The rows come from 4 hidden closed curves, with some noise, and rows from the same curve form a group. Each curve winds through 6 dimensions. The rows are also pushed far along 5 directions, which tell nothing about the answers.
Some rows, each with its group after it:
[  4.4 -31.3   3.3   3.2   6.4 -10.4  14.4 -13.4 -10.1  -1.6 -28.0 -12.4
 -38.8  11.5   5.5]	buzo
[-12.8  -9.6   6.4 -16.9   7.5  13.6  -4.8 -12.4  30.8 -16.0   1.8  12.9
  11.3   0.2   3.6]	mumir
[ -2.6   3.9  33.1  19.8 -10.9 -28.1  -5.3   2.4  -6.1 -29.2  11.4 -11.9
 -12.4  -8.6 -20.4]	Vef
[  2.6   6.4 -22.0  33.1   9.3 -31.8  18.1  16.3 -25.4  18.8  -7.7 -27.3
 -24.3  -4.4   0.3]	bab
[ -8.5  19.7  14.4  13.4  -6.7  11.7 -23.2 -23.4 -10.2  -5.8   0.2 -12.2
  -5.2   8.6  12.9]	bab
[ 12.3 -16.0   1.4   0.8   0.9 -16.8   5.3   3.6 -20.0   5.8  23.4 -14.4
 -25.2   6.2 -19.1]	buzo
[-17.1  -9.7  -9.8 -24.7  23.2   0.2   5.4   2.9  15.3  25.0 -10.7  14.3
   2.4  -0.8  -4.2]	bab
[ -5.2   4.9   6.9 -28.0 -10.7  14.1  -9.5  -6.2  15.0  -2.1   8.6   2.2
  25.3   6.9  11.3]	Vef
[-18.9   4.9  16.4   4.0 -16.7   1.3 -23.7  -0.4  20.4 -24.3  15.1 -15.7
  -0.1   0.9 -18.2]	Vef
[ 18.5  32.3  -2.1  11.4  -7.3 -22.6  -5.3  11.8 -21.1   0.4  29.6  -9.7
 -16.5 -10.9 -21.7]	buzo
[ -0.1 -18.7   6.2  19.4  -1.8  -4.0   1.6 -11.9 -12.0 -19.7 -20.8   4.4
 -19.4  -0.2  12.1]	Vef
[-28.6 -15.1  17.0  12.3  -4.6   1.9 -27.8  -2.1  -2.9   2.5  33.9  -6.8
  -7.2  21.3 -22.0]	bab
[ 26.7  24.8  -8.9  11.1   6.6  -9.2   6.8  -2.8 -15.9   4.1  -0.2  -1.3
 -19.7  -3.4   2.3]	buzo
[ -0.8  18.0 -24.7  10.3  -4.7  11.5 -16.2  -0.3 -22.5  23.5   0.8  -1.2
  -0.1  16.3  18.3]	Vef
[ -3.1  -8.6   7.8   5.6  17.6 -19.7  -0.9  -2.1 -20.5  16.7  22.5 -21.1
 -12.7   7.6  -8.8]	bab
[ 28.8  32.5  -1.0  38.0 -15.1 -30.3  10.7  24.8 -28.6 -11.1 -21.4   8.6
 -22.7 -19.5 -12.8]	Vef
[ 17.5   7.8   5.0  -4.9  -4.7   4.0  -3.0   5.5 -10.2   0.2  22.1   7.2
  17.7   0.8  -0.8]	mumir
[-10.9 -23.9  -7.9  -7.2   9.3  -3.2  10.6   3.4  19.4  -3.3  12.0   1.1
  -2.2   2.1  -8.0]	buzo
[ -3.9  -6.8 -25.4  -2.5  24.2  -5.3   9.9  12.8   0.3  21.0 -16.9  15.7
  -7.2 -17.0  -4.6]	Vef
[-27.3 -32.2  15.1   4.0   9.8 -10.3 -22.3   4.3  -8.2   5.9  38.9  -6.7
   0.1  18.5 -20.8]	Vef
[ -9.9 -33.2   2.7 -24.8   3.1 -13.3  21.2  -0.6  11.6   6.1 -17.3   1.2
 -10.6   9.1   1.7]	mumir
[-16.6 -19.3   1.3  12.7   2.3 -12.1  -0.5  -0.4  -4.4  -2.0 -13.9   0.3
 -25.9   3.2  -7.2]	Vef
[ 13.1   2.0 -14.1  -9.0  -4.3  -9.9  23.7   7.5 -13.2  14.5   9.0   9.7
  -0.5  -3.9   3.4]	buzo
[ 27.4  14.0 -27.8  -5.3   4.1  -7.0  27.1  11.1 -22.2  30.2  -6.2   4.7
 -13.7  -9.8   0.5]	mumir
[-17.0   1.5 -19.5 -17.1  27.0   2.3   1.8  -1.7 -13.2  50.0 -23.8  12.0
  -1.5   8.2  14.8]	buzo
[ -3.4   3.8   0.4  32.7 -14.3 -48.5  12.2  23.7 -34.8   0.1 -11.7 -12.7
 -26.4  -6.1  -6.9]	buzo
[-21.8  -3.5 -10.9 -13.8  13.7  34.4  -1.4 -19.4  17.2  26.6 -37.0  24.4
   8.9  21.7  27.1]	mumir
[  0.6 -12.1  -5.0  12.0  26.7   0.0  -4.5   2.5 -16.8  24.2  10.8   6.7
   0.5   9.9  -2.5]	Vef
[-39.2  -6.8  -5.2   4.3  19.0   9.9 -11.8 -13.0  -5.1  35.2  -8.4  -6.7
   0.2  22.3  15.8]	bab
[  6.8  13.6 -27.9   2.5  31.7   4.2  12.0  -1.1 -21.9  44.0 -14.5  17.5
  -3.7  -0.3  15.3]	Vef
[ 14.4  -6.1   8.8  13.2  -3.0   4.6   5.8 -10.1   2.2 -21.0 -28.9  12.5
 -20.3   5.1   6.3]	bab
[ -8.3  -8.5  -1.4  15.1  -9.3   5.9  -8.7  -9.2  -5.2 -12.2   0.8 -15.9
   2.9   9.8  19.9]	bab
[ 18.7   7.6 -14.0 -21.6  19.4 -18.3  20.0  23.6  17.3   2.5  20.3  10.5
  11.5 -25.0 -22.4]	mumir
[-29.5 -28.3  -8.8  -0.3  14.6  13.4 -19.3 -11.3   2.9  11.9  21.7  -7.9
   6.4  24.8  11.6]	buzo
[-14.0 -14.2  30.3  11.2 -40.8 -11.0 -17.1 -10.8  -3.6 -40.9   5.8 -21.0
  -6.0  17.5   7.2]	mumir
[ -7.4  19.3  26.7  -0.4 -17.4  41.7 -29.1 -28.0   3.0 -13.5   5.2  25.7
  29.5   7.8  16.5]	Vef
[-12.9  29.5 -26.3  -6.3  22.0  52.5 -27.5 -17.5  -6.3  54.9  27.0   6.7
  32.4  17.9  20.2]	bab
[ 50.9  49.8  -8.7   4.1 -15.1 -16.1  27.4  19.9 -35.8   7.7 -22.8  19.3
   2.9 -33.3   3.5]	mumir
[ -8.0 -25.2  -5.4   4.5   6.8 -32.5  22.9   6.2 -11.6  10.6 -19.8  -7.9
 -31.8  14.7   2.5]	mumir
[-28.7   6.1 -19.5  27.1   9.7  -1.2 -30.4   0.5 -45.1  42.4   2.6 -10.3
   2.2  31.2  30.3]	mumir
[-13.3   3.1  -6.1  17.5   9.7  -6.5 -16.9  -0.2  -0.7  -1.9  17.2  -2.6
  -5.9   4.1  -2.3]	mumir
[-16.7 -24.4   9.2   6.7  -9.1   0.2 -17.4  -2.1  -3.0 -10.6   5.0 -18.9
  -4.1  10.0  -2.0]	buzo
[  6.3  14.5  -4.7   1.1   8.4 -16.2  -4.4  20.3 -12.0   8.2  13.6   5.1
  15.5 -17.5  -8.0]	Vef
[ 15.4  23.4 -12.7  38.5  -3.6   0.4 -17.9  -3.5 -37.8   5.0  11.2  -7.3
 -18.5  11.6   9.4]	bab
[ -9.6 -23.7  17.1   8.7  -2.7  13.0 -12.6 -18.6  -3.7 -16.8 -10.1  -0.4
  -9.4   2.0   3.8]	mumir
[  2.5 -12.4  -3.6  -2.6 -15.5  -8.4   9.9  10.4  14.3 -21.9  -0.8   3.4
  -4.3  -9.0  -9.8]	bab
[  8.0   9.4 -14.0  17.7   6.7   6.1  -2.5 -17.8 -24.0  15.5  -7.9  -3.2
 -22.3  13.5  20.3]	bab
[  1.0   1.3  -3.1 -41.0  13.7  34.9  -0.1  -8.7  25.2  22.0  10.9  25.7
  21.5   1.8  -8.7]	buzo
[ -7.5   6.0  -1.0  10.9   8.1  12.3  -1.6  -5.3 -17.6  24.2 -32.4  21.6
   7.4  16.3  24.5]	buzo
[ -7.8 -32.3   6.0  -7.5  -8.4  -7.5   4.7  -0.7  19.2 -27.2  13.5 -20.5
  -0.1  -2.4  -5.6]	bab
[-21.1 -23.3  -1.3  -3.8  22.1 -12.9  -1.3   7.6  -7.7  27.6  10.4   5.1
  -3.2  15.8 -11.6]	buzo
[-15.4  -5.6   3.7 -14.3  10.8  13.6 -17.2  -2.4  26.6  -7.2  16.2  10.5
  24.1   1.7  -2.9]	mumir

New rows, each followed by its group:
[-19.2 -10.3  -5.9 -25.8  10.8  -3.6  -4.8  17.6  22.6  14.4  11.0   8.9
  10.3  -7.7 -26.3]	Vef
[-15.7   2.6   2.2 -16.8  -8.8  -7.9  -7.8   9.2  15.9   2.3  11.9  -4.6
   1.7  -0.1 -16.7]	Vef
[ -6.4  -2.4 -13.5  -1.7  -0.5  -8.7   8.1  -1.2  -2.1   3.3 -15.5   3.2
 -15.5  -0.9   8.2]	bab
[  4.8 -15.0  14.7   2.1   4.9  -1.6   3.6 -21.6  -3.9 -14.1 -33.6  11.1
 -22.9  12.9  17.0]	bab
[ -2.1  18.4   9.0  11.8  -4.8  26.0 -19.6  -7.9  -1.5   3.4   9.6   7.5
  13.8   9.7  -1.0]	bab
[  1.5  22.9  12.6  26.6   5.9  11.1 -12.6 -14.1 -17.1   6.7 -16.3   3.4
   5.0  16.9  19.7]	Vef
[-29.9 -25.9   2.1   7.7  24.0   8.7 -25.3  -9.6  -2.1  20.0  39.0 -15.5
  -8.8  25.6 -15.6]	Vef
[ -5.4  -2.6   6.5   1.4 -12.5  -7.8 -14.5  16.2   6.5 -16.3   6.9   2.3
   8.1  -8.3 -14.6]	Vef
[ -8.0 -23.8 -13.7  -7.1  16.0   1.3   6.9  -8.2  10.8  10.0   1.0 -14.7
 -21.5  13.7  -2.5]	Vef
[  7.5  23.3  -7.4  15.4 -12.0 -24.6  12.0   8.0  -9.9  -2.9 -30.3  -9.2
 -23.2  -7.5   6.8]	Vef
[  8.8  35.0 -19.3  24.6  -4.0  -4.2 -11.6  17.8 -26.8  16.4 -16.7  14.9
   4.8  -9.4   9.3]	Vef
[ 17.3   7.8 -25.3  -3.1  13.6  -3.9  16.7   8.4  -1.3  20.7 -20.8  -2.9
  -8.6   1.9  11.1]	Vef
[-23.8 -26.1  20.1 -24.3  -4.7  -1.9  -1.9  -7.2  20.4 -14.0  22.0 -17.6
  15.9  -0.8  -5.6]	bab
[-11.0   7.3   9.3  32.4 -26.3  19.0 -19.4 -11.0 -13.3 -14.4 -26.2   2.6
  10.4  15.6  31.4]	buzo
[ 31.6   1.7 -16.0  -3.8   6.2 -43.2  40.7  16.5 -16.0  -1.0 -26.9 -10.8
 -29.3 -26.3  -0.3]	buzo
[ -5.1   0.8 -10.4  22.2  -2.4 -33.2   7.3   8.5 -10.1  -4.5 -23.5 -22.8
 -35.5  -0.3   1.3]	Vef
[ -1.6   6.9   7.2  14.2   2.9  14.3 -16.7  -5.9 -17.6  15.2  21.7   2.3
   8.2  18.5   1.1]	bab
[-31.3  11.4  21.0  12.4 -16.8   6.2 -42.2  -5.4   5.8 -12.0  14.2 -19.2
  14.3  18.4   1.2]	Vef
[ 12.0  12.7  28.2 -10.1 -12.7   0.3  -6.9   3.3   2.5 -11.2  36.6   4.0
  18.3   0.8 -21.4]	Vef
[ 40.5  49.3  13.2  18.3 -43.4 -23.5   6.9  23.9 -25.3 -30.8 -12.8  22.0
   2.7 -29.0  -6.4]	Vef
[ 37.2  20.7  23.2 -17.1 -13.3  14.3  20.9 -14.3  18.2 -27.8  -8.7  15.6
   9.8 -15.6  -1.2]	Vef
[ -0.9  31.4   1.8   3.7 -20.5 -11.8 -21.1  18.5  -7.7  -4.0  25.5  -8.8
  16.5  -7.1  -8.5]	Vef
[-11.0  -7.4  14.8  14.3 -17.6  -2.3  -9.3  -4.3 -11.4  -9.5 -27.5  11.3
  -8.7  17.4  12.6]	Vef
[  1.6  -7.8  21.3  18.5 -10.9  18.3 -23.7 -15.8 -16.6 -14.7  17.2   3.3
   1.8  11.9   0.1]	mumir
[ -0.7  32.5  -4.4  39.1 -11.0 -23.5  -3.2   4.7 -34.5   5.1  -5.2 -24.6
 -16.0  -4.2   9.4]	bab
[  5.1   8.4   1.3 -31.5  -5.0  17.6   0.4  -7.2  28.1 -17.2  10.4   8.2
  22.8 -22.0  -1.4]	Vef
[ 11.9 -12.3   6.1  -5.4   3.2  12.7   9.6 -15.8   7.0 -10.1  -1.2  -8.2
  -5.9   5.2   7.1]	bab
[-57.4 -13.3  -7.5  12.7  21.4  11.1 -26.3 -12.7 -12.0  43.3  -5.0  -8.3
   9.9  31.4  25.1]	bab
[-25.7  15.3  -9.1  13.0 -16.0  21.7 -29.7 -11.0 -10.6   9.0  26.2 -11.2
   7.8  15.5  12.0]	bab
[-17.1 -10.4 -14.9 -34.7  16.9  25.6   3.4  -2.1  22.8  33.8  -1.8  20.9
  16.6  13.3  -0.1]	mumir
[-8.7 -4.2 -2.6  0.0 27.1  8.3 -4.8 -8.4  0.5 27.3 -1.4 -7.3  4.1 20.7
  9.6]	Vef
[ 12.3   8.3  -1.6  12.3 -13.4  12.0   3.7 -14.7  -8.0 -12.6 -20.7   2.8
 -16.3  -4.1  12.7]	mumir
[ -0.4 -15.0 -16.5 -30.9  29.3  17.4   5.9   2.5  11.7  28.3  22.7  22.5
  15.4  -8.4 -13.0]	Vef
[-13.0  -2.1   8.2 -15.7  -4.0   9.1 -20.2  -1.0  -8.8  16.4  14.6  -1.6
  10.5   6.0  -6.5]	buzo
[ 12.4 -32.0   4.6  -4.6  14.2 -24.9  20.5   8.2  -6.9  -3.2  -0.1   4.4
 -13.0  -3.7 -11.6]	Vef
[ 20.6  19.2 -23.7 -20.8  11.4  -8.2  26.7  20.4  11.9  12.2 -19.2  21.4
   9.2 -26.9  -3.5]	bab
[-15.7  -7.9  40.9  37.7 -38.6  -4.6 -23.6 -16.0   8.0 -60.9 -21.9 -14.2
 -11.2  22.8  14.9]	mumir
[  9.2  15.9 -25.6  -1.0  32.7  12.9   9.5  -4.4 -11.5  42.5  -1.4  10.5
   0.8   3.6   9.4]	Vef
[ 34.7   6.7  -6.9 -15.5  -3.7  -3.3  20.6   7.1  23.8 -27.1  17.9   1.8
  -3.6 -27.5 -20.4]	mumir
[ 19.8  52.2  -1.1  34.4 -15.5 -19.1  -6.4   7.7 -25.0 -13.1   5.8 -14.4
 -11.2 -20.7  -1.3]	Vef
[ 14.5  19.1  29.2  24.3 -17.9   8.5 -16.6 -10.0 -10.2 -23.7  -6.3   7.4
  -1.1   8.6   0.6]	buzo
[27.9 22.9  2.6 -7.8 -8.4 15.5 -1.1 -7.4 -1.0 -5.7 14.2  7.4  2.9 -4.7
 -4.4]	buzo
[ -6.1  16.5 -17.8  38.4   9.5   2.4 -21.8   8.2 -25.8  14.3   2.2   5.1
  -7.9  -3.1  -0.3]	Vef
[-21.4 -19.8  -4.8  -8.3  20.1  -6.2   4.3  -8.1  22.2  -0.5 -11.6 -13.6
 -14.7  -1.8  -2.8]	Vef
[ -0.3 -40.7 -19.2  -1.5  39.1 -41.5  38.7   8.1  11.9  -1.8 -25.3 -26.8
 -43.3 -17.2  -9.5]	Vef
[  6.6  13.3   4.7  20.0  -4.3  12.7  -8.7  -8.0  -7.2 -12.4 -28.2   9.1
  -5.1  -9.9   9.6]	mumir
[-19.6 -34.3  13.0 -33.1  -0.6  38.0  -2.2 -23.3  51.0 -13.7 -13.9  13.4
  16.5  24.2   9.6]	mumir
[  9.0  -5.7   8.7  -9.9 -12.9   4.9   7.7  -7.7   1.2 -13.4  19.0  -8.2
   9.5   0.2   2.7]	bab
[ 31.4   7.3  15.3  21.9 -14.5 -25.0  18.3   9.1  -0.8 -36.7 -23.7   1.5
 -30.8 -16.2 -16.8]	bab
[-19.8 -11.6 -15.6  18.6  17.4 -30.1   6.8  11.0 -16.8  20.2   4.7 -32.3
 -16.8   1.6  -0.8]	bab
[  9.1 -10.1   0.6  -1.4   1.9 -12.1   6.7   1.9  -5.5  -0.3   1.8 -12.7
  -5.2  11.2   4.4]	Vef
[-29.4 -17.7   6.5  10.9  18.9   3.6 -30.6  -1.9   4.3   9.1  11.2 -10.6
  -2.1  18.5 -10.3]	buzo
[ 36.0   8.4  -8.3 -26.2  18.4   6.7  32.6   4.8  13.2   7.8   1.8  22.2
   5.7 -23.8 -15.0]	Vef
[  9.3  24.2  26.4   9.2 -36.8  26.5 -16.4 -21.9  21.3 -50.4   0.1  10.7
  12.8   8.8  14.6]	mumir
[-11.7  -6.2  -1.5  11.6  -5.2 -19.3  10.7   8.0 -17.7   7.6 -28.8   3.9
  -4.5   2.0  14.7]	buzo
[  7.4 -22.7   9.3   4.8  15.7 -29.3   7.1  -1.8  -6.9 -12.2 -10.7  -7.5
 -33.2   0.0  -7.6]	bab
